The rows come from 4 hidden closed curves, with some noise, and rows from the same curve form a group. Each curve winds through 8 dimensions. The rows are also pushed far along 5 directions, which tell nothing about the answers.
(in the rows, 128 means zero)
Known rows, each followed by its group:
[155 128 126  54 161 176 123 162  52  96 133 139 102 113 118  80 136 119
  91 109 149 121 114]	pid
[ 93  99 104 211 142 134 106 147 138 108 129 153 115 165  82 154 132 113
 124 108 125 146 137]	bodi
[121  96  97 133 149 161 155 113 133 156 121 128 186 108 171 144  90 125
 147 172 132 155 122]	Mupuf
[153 116 155  59 106 139 146  95 110 145 131 135 135  51 164 148  77 117
 171 127 125 135 108]	pid
[140  71  95 135 119 131 128  98 106 116  92 174 144 144 110 156  97  89
 184 145 128 152  79]	leted
[167 113 159   5 113 116 102 126 126 101 158 152 112  44 123 111  97  88
 149 107 119 147  91]	leted
[100 219 142 143 135 118 100 188 162 126 151 109  73 163 123 106 196 157
  49  97 139 104 152]	pid
[121 170 142  60 139 144 120 152  96 121 135 122  88  96 134 109 149 135
 101  91 139  96 125]	leted
[105  72  62 129 159 158 107 124 117 121 138 212 131 166  93 183 106  86
 165  93 127 145 123]	leted
[115  95  96 189 158 171 130 126  64 115  87 167 122 217  76 123 155 156
 144 140 150 127 117]	leted
[147  58 104 155 104 152 131 120  80 113 121 163 137 145 103 159  86  84
 186 135 131 152 102]	pid
[ 95 198 136 111 124 114 141 175 144 140 156  75 105  97 168 130 134 144
  92  95 145 112 139]	Mupuf
[114 133 126 202 141 111 144 118 142 102 113  94 135 164 134 116 170 171
  72 136  91 115 144]	bodi
[ 83 116  94 205 105  84 105 132 186 113 130 153 142 170  96 184 137 130
 133 134 118 158 110]	bodi
[165 135 156  33 108 105 138 120 139  99 171 122 120  25 182 148  86 110
  96  96 102 143 107]	bodi
[171  55 126 122 112 140 151  80 101 117 107 151 163 120 145 134  91 119
 186 174 113 159  81]	Mupuf
[127 155 172 115 143 160 136 140 110 121 143  91 101  49 145 100 118 125
  78 109 100 137 150]	Mupuf
[124 137 131 102 154 201 183 137  82 158 166  95 163  69 198 134  86 163
 102 140 122 150 158]	leted
[167 134 154  66 156 145 138 145  87  94 126 104  97  55 166  95 117 117
  67 101 142 110 117]	leted
[134 153 150  39 126 136  93 153  78  93 130 141  64  86  83  93 144  92
 117  73 128 102 109]	Mupuf
[138 100 132 170 117 141 107 148  80 104 100 130  94 143  80 115 134  92
 131 116 152 107 123]	pid
[121 157 133 126 138 150 146 155  92 125 120  86 110 120 152  99 145 137
 100 123 134 104 127]	Mupuf
[101  91  68 170 193 168 152 145  90  99 134 126 139 162 140 139 136 125
  81  94 115 106 160]	bodi
[ 87 131  96 104 153 160 137 143 101 124 131 127 127  86 146 152 115 109
 113  99 122 120 123]	leted
[ 93 211 140 109 108 103 121 165 164 144 164  94  95 121 134 119 149 126
 111  94 108 130 142]	Mupuf
[135 147 166 149  80  64 111 102 155 100 107 139 109 134  94 143 152 172
 128 139 127 139  86]	bodi
[ 99 161 113 100 159 192 144 157  81 153 144 110 121  90 140 119 104 101
 107 103 120 136 157]	Mupuf
[106 142 133 214 120 112  99 135 164 143  95 126 116 173  91 125 164 133
 119 152 148 114 142]	pid
[125 125 146 146 103 113 124  99 168 139 128 127 135 135 132 129 142 137
 160 149  85 134 126]	pid
[125 142 144 119 137 182 138 132 117 147 144 119 127  63 165 137 104 117
  92 128 106 141 151]	bodi
[122 174 155 146 161 137 128 165 128 105 145  84  90 132 127  66 165 144
  61 106 103 132 151]	pid
[112 168 141 178 122  81 100 166 198 132 141 120 102 165 116 130 155 147
 102 119 162 135 135]	pid
[119 140 143 132 183 186 167 147 134 150 152  76 151  61 207 102 107 147
  71 143 114 149 164]	pid
[193 112 203 106  79 106 129 119  78  86  97  85 101  95 127  70 156 164
 129 159 146  88  87]	bodi
[131 125 142 166 114 109 130  95 133 131 100 126 142 186  87  93 154 155
 166 173 101 150 115]	leted
[175 111 161 154 151 141 112 129  78  74  85 139  60 172  99  72 176 138
  97 112 134 100 105]	pid
[ 70 170  72 133 185 174 137 187 135 159 176 118 154 146 135 128 123 127
  79 114 137 160 175]	pid
[119 145 148 140 124  81 131  93 206 131 136 111 139  95 154 141 125 134
 111 127  77 145 138]	bodi
[119 119  84 105 141 145 123 165  90 107 148 148 106 145 102 132 107  65
 143  79 128 144 118]	pid
[126 148 124 181 144 163 153 129 137 149 145 110 148 157 167 133 144 163
  74 146 104 127 177]	leted
[ 87  89  46 125 158 156 116 172 120 109 169 176 135 123 125 202  88  73
 122  75 147 147 127]	bodi
[138 123 127 151 125 119 130 100 148 156 107 126 160 177 117 103 148 142
 153 173 119 124 145]	Mupuf
[138 148 186 159  75 103 133  83 205 181 122  99 171  92 154 125 117 158
 160 210  99 167 134]	bodi
[131 116 110 122 172 154 126 136 118 125 139 163 119 143 124 134 113 118
 116 102 140 146 136]	leted
[107 141 137 139 116 137 151 115 137 168 118  89 157  73 151 133  92 109
 150 150 112 144 142]	pid
[103 115 103 158 137 149 146 133 123 136 159 135 143 146 128 153 102 125
 151 113 107 164 143]	Mupuf
[102 181 154 149 100  98  94 132 143 124 104 115  91 155  63  88 178 131
 129 132 105 123 121]	Mupuf
[131  76  82 145 195 183 150 143  66 117 128 144 148 174 138 127 132 154
 107 122 171 105 149]	leted
[148  47 110 144 131 151 133  77  91 125  61 166 174 132 114 136 114 129
 176 197 146 132  82]	bodi
[ 64 139 120 220 151 167 169 130 128 157 133  81 165 132 162 151 139 205
  98 150 118 123 174]	bodi
[129 179 148 147 128 108 127 171 130 108 125  78 104 138 143  94 180 169
  49 129 156  92 135]	leted
[136  99 124 132  93  55  65 113 157 101  98 180 106 190  25 121 158  93
 192 126 146 119  91]	Mupuf
[ 84 166 107 127 122  58  81 163 206 119 163 156 105 167  82 158 151 126
 127  83 150 139 127]	Mupuf
[154 138 152  79 140 141 137 113 150 134 148 135 121  62 191 151 104 126
  91 111 116 127 140]	leted
[154 130 133  68 164 191 138 132  64 125 121 123 109  95 149  86 130 105
  97 114 116 101 142]	Mupuf
[ 79 167 118 198 135 142 124 135 130 152 105 111 127 183  83 103 165 136
 124 146 105 136 152]	Mupuf
[112 152 109 164 135 113 148 121 171 164 142 120 150 160 153 152 114 129
 128 127 119 146 158]	bodi
[123  67  95  97 119 147 157 110 131 134 169 153 193  63 178 205  51 125
 163 143 127 172 112]	bodi
[ 93 156  98 121 150 123 124 167 126 114 153 114 110 137 108 118 130  95
 110  81 112 140 138]	leted
[118 133 119 175 152 182 161 129  68 132 101  93 140 150 129  87 140 142
 107 155 105 133 142]	pid

New rows, each followed by its group:
[148  73  89  83 128 141 116 118 124 114 137 191 124 129 136 163  91  58
 185 107 114 150  88]	pid
[ 96  43  44 189 221 192 147 155  50  91 124 159 126 176 110 157 108 100
 113  65 152 111 152]	bodi
[111 195 162 120 111 109 125 158 171 146 174  86 105  92 135 116 122 116
 106  97 105 146 163]	Mupuf
[124  99  83 145 106  91 121 119 160 145 131 169 139 167 120 192  89  77
 189 105 147 136 122]	Mupuf
[178 120 149  86  94  95 108 109 117  99 107 165  96 124 104 129 115  97
 151 118 137 142  77]	Mupuf
[151  51 136 149 112 130 130  65  76  98  54 165 139 142  91 127 130 145
 192 174 125 125  61]	leted
[138 108 129  48 101 112 125 131 131 138 146 129 129  59 155 153  82  84
 187 106 150 114 106]	pid
[150  82 134 108 137 142 117 115  71  97  97 149  99 100 106 133 118 105
 136  97 151  88 113]	Mupuf
[119 123 126 114 105  97 102 123 143  98 130 153 100 150  97 136 155 121
 157 104 101 122  96]	Mupuf
[109 146 121 117 121 109 127 127 146 135 145 150 129 120 127 174 111 144
 130 108 143 145 121]	bodi
[166 102 136 150 138 156 149 115  42 115  70 117 110 155 126 103 140 133
 124 132 159  76 124]	Mupuf
[110 130 110 164 120  97 114 126 131 116 117 162 117 189  81 157 146 153
 140 114 151 130 115]	bodi
[145  90  97 141 111  91 107 101 174 122 133 186 130 191 109 166 122  84
 179 115 105 136 119]	Mupuf
[188 140 206 112 114 135 110 105  88  99  65 123  76 110 119  65 179 166
  91 160 143  88  92]	pid
[149 102 161 149  79  85 111 108 117  86 116 144 112 149  82 134 147 166
 150 139 131 130  88]	bodi
[154 135 191 156  91 141 124 106 123 127 111 112 123  94 123 106 140 159
 109 176 107 139 126]	pid
[ 92 186 123 116 130 128 139 175 173 149 185  97 106  96 186 157 114 113
 102  78 115 133 156]	pid
[138 131 148 135  82 101  89 123 134 127 100 153 109 131  72 135 134 107
 152 140 152 128 107]	pid
[137 155 171 116 146 135 135 132  90 104 103  94 105 113 130  77 177 201
  70 137 147  89 123]	Mupuf
[120  95 123 137  82  87  85 112 115  88 104 185  97 172  28 143 136  98
 206 112 120 147  68]	Mupuf
[ 96 140  85 139 120 122 123 174 125 123 152 137 127 155 121 166 121 118
 126 106 157 139 118]	leted
[137 144 173 122  93  93 134  87 165 141 114 108 149 106 124  99 126 154
 164 178  92 165 104]	leted
[163 108 125  88 165 148 160  99 102 124 115 120 149 100 172 111 112 128
 101 134 118 117 134]	bodi
[128  61  89 115 129 163 145 108  74 142 102 141 165 107 116 143  72  67
 202 144 136 138 112]	pid
[111 105 152 153 125 165 164  97  98 138 115  97 154  77 165 142 120 179
 130 155 107 114 134]	bodi
[137 118 132 103 178 173 142 163  71  97 146 104 123  94 141  90 133 150
  67 112 144 117 144]	leted
[158 103 134  62 130 118 109 154 144 111 156 146 109  70 151 140  89  81
 142  98 161 141 100]	pid
[106 166 138 122 110 101 134 119 163 149 137 126 136 109 143 161 121 163
 126 128 136 140 127]	bodi
[123 163 135 108 129 114 121 142 147 122 136 107 118 108 124 101 133 104
 105 121 102 144 127]	leted
[116 144 122 138 149 114 134 148 133  89 146 102 107 120 144 127 150 136
  60  86 106 109 143]	bodi
[121 136 140 234 154 139 177  86 124 147  82  82 155 180 152 104 156 194
  94 173  98 120 162]	bodi
[156 138 176 123  64  67  86 117 185 129 127 141 109 129  89 119 135 112
 173 148 130 145 104]	bodi
[110  95  96 117 152 156 142 133 111 138 142 123 148 116 133 129  97  88
 164 112 112 135 144]	pid
[166 102 157 144 156 154 151 106  66  97  70  97 126 117 137  67 150 160
  90 164 129 106 111]	leted
[130 130 121 136 163 141 114 164  96  87 139 128  84 171  87  79 159 112
  98  88 115 130 133]	pid
[102 145  93 106 161 193 158 166 104 165 155 107 155  91 196 146 103 128
  99 130 148 127 153]	pid
[111 142 123 140  94  65 106 154 177 126 148 127  93 150 114 157 125  96
 170  83 147 121 117]	pid
[ 94 132 100 155 133 133 123 151 111 124 123 126 111 163 115 143 153 129
 128  99 146  90 138]	bodi
[153 128 174 147 108  98 115 116 139 120  89 111  91 112 126 110 138 122
 139 129 144 105 104]	pid
[108 103 120 185 189 169 157  95 128 157  95 106 173 129 153 109 131 160
 111 169 116 124 166]	bodi
[119 149 120  94 128 119  83 183 151 124 156 155  77  95 112 157 112  63
 111  63 171 116 135]	pid
[114 134 153 187 122 138 169  97 160 148 121  76 167 114 185 118 139 183
 119 186  74 145 135]	Mupuf
[123 169 151 106 146 128 122 145 127 106 137 126  96 101 133 121 142 159
  66 104 132 137 120]	Mupuf
[100 184 109 133 143  99 116 185 176 136 164 111 110 147 135 132 138 120
  90  94 156 134 148]	Mupuf
[119  69 101 215 119  96  99  91 158 120  89 174 134 199  63 156 134  96
 178 136 120 129 126]	Mupuf
[114  91  90 161 109 110 118 149 129 111 150 156 148 183  92 161 125 133
 160 132 149 149 111]	leted
[137 153 143  46  87  78  94 165 171 109 173 131  69  73 145 149 113  64
 149  60 132 114  97]	pid
[ 81 191 132 162  81  46  86 163 201 121 142 115  82 171  92 149 179 130
 127  89 134 104 125]	bodi
[132 149 137  70 141 139 125 184  77 108 148 102  71  93 139 110 128 103
 107  57 171  76 135]	pid
[158  87 156 142 109 135 144 100  69 120  66 100 128 132 125  89 146 148
 170 166 146  77 100]	pid
[119 118  92 124 165 153 148 154 111 147 145 120 149 139 155 135 112 125
 122 117 164 114 155]	Mupuf
[ 88 207 132 133 139 141 138 168 138 151 156  81 106 133 145 103 156 143
  85 105 107 121 166]	Mupuf
[116 121 111 159 121 158 153 120  96 143  96 117 160 134 151 138 127 154
 131 176 137 129 110]	leted
[185  66 137 115 110 122 111  74 103 110  76 188 129 164  85 113 123 109
 196 169 129 146  71]	leted
[171  97 104  74 143 132 121 133 105 107 134 167 111 142 146 143 119  97
 128  92 160  94 119]	leted
[148 108 136  78 143 127 112 129 101  90 125 160  91  79 116 140 102  97
 115  79 145 128 101]	bodi
[155  49  92  88 133 156 137  86 101 127 107 166 178 106 129 133  77  66
 195 165 105 160  92]	leted
[105 175 115 113 149 154 131 169 104 133 150 107  98 144 128 105 149 117
 101  88 117 112 154]	Mupuf
[211 116 184  10  80 108 105  94 106 102 106 162  94  61 125 101 101  84
 171 137 128 141  56]	leted
[128 106 109 157 174 164 136 132 132 132 135 150 122 139 152 140 111 113
 118 112 123 147 140]	pid
[125 157 117 167 143 130 136 150 122 142 126 112 114 189 125 112 151 135
 106 116 144 109 160]	bodi
[147  89 140 169  97 113 119  97  81 111  62 130 114 160  67 103 135 101
 186 148 128 111  96]	pid
[121 130  80  95 144 114  97 162 126  95 158 188 108 157  93 167 123  99
 101  74 155 144 116]	bodi
[160 133 138  33 141 146 113 164  98 102 136 130  90  66 152 102 120  87
 104  96 158 110  99]	pid
[115 158 136 199 106 124 135 141 136 134 133 117 119 184 119 136 154 172
 111 145 127 142 135]	pid
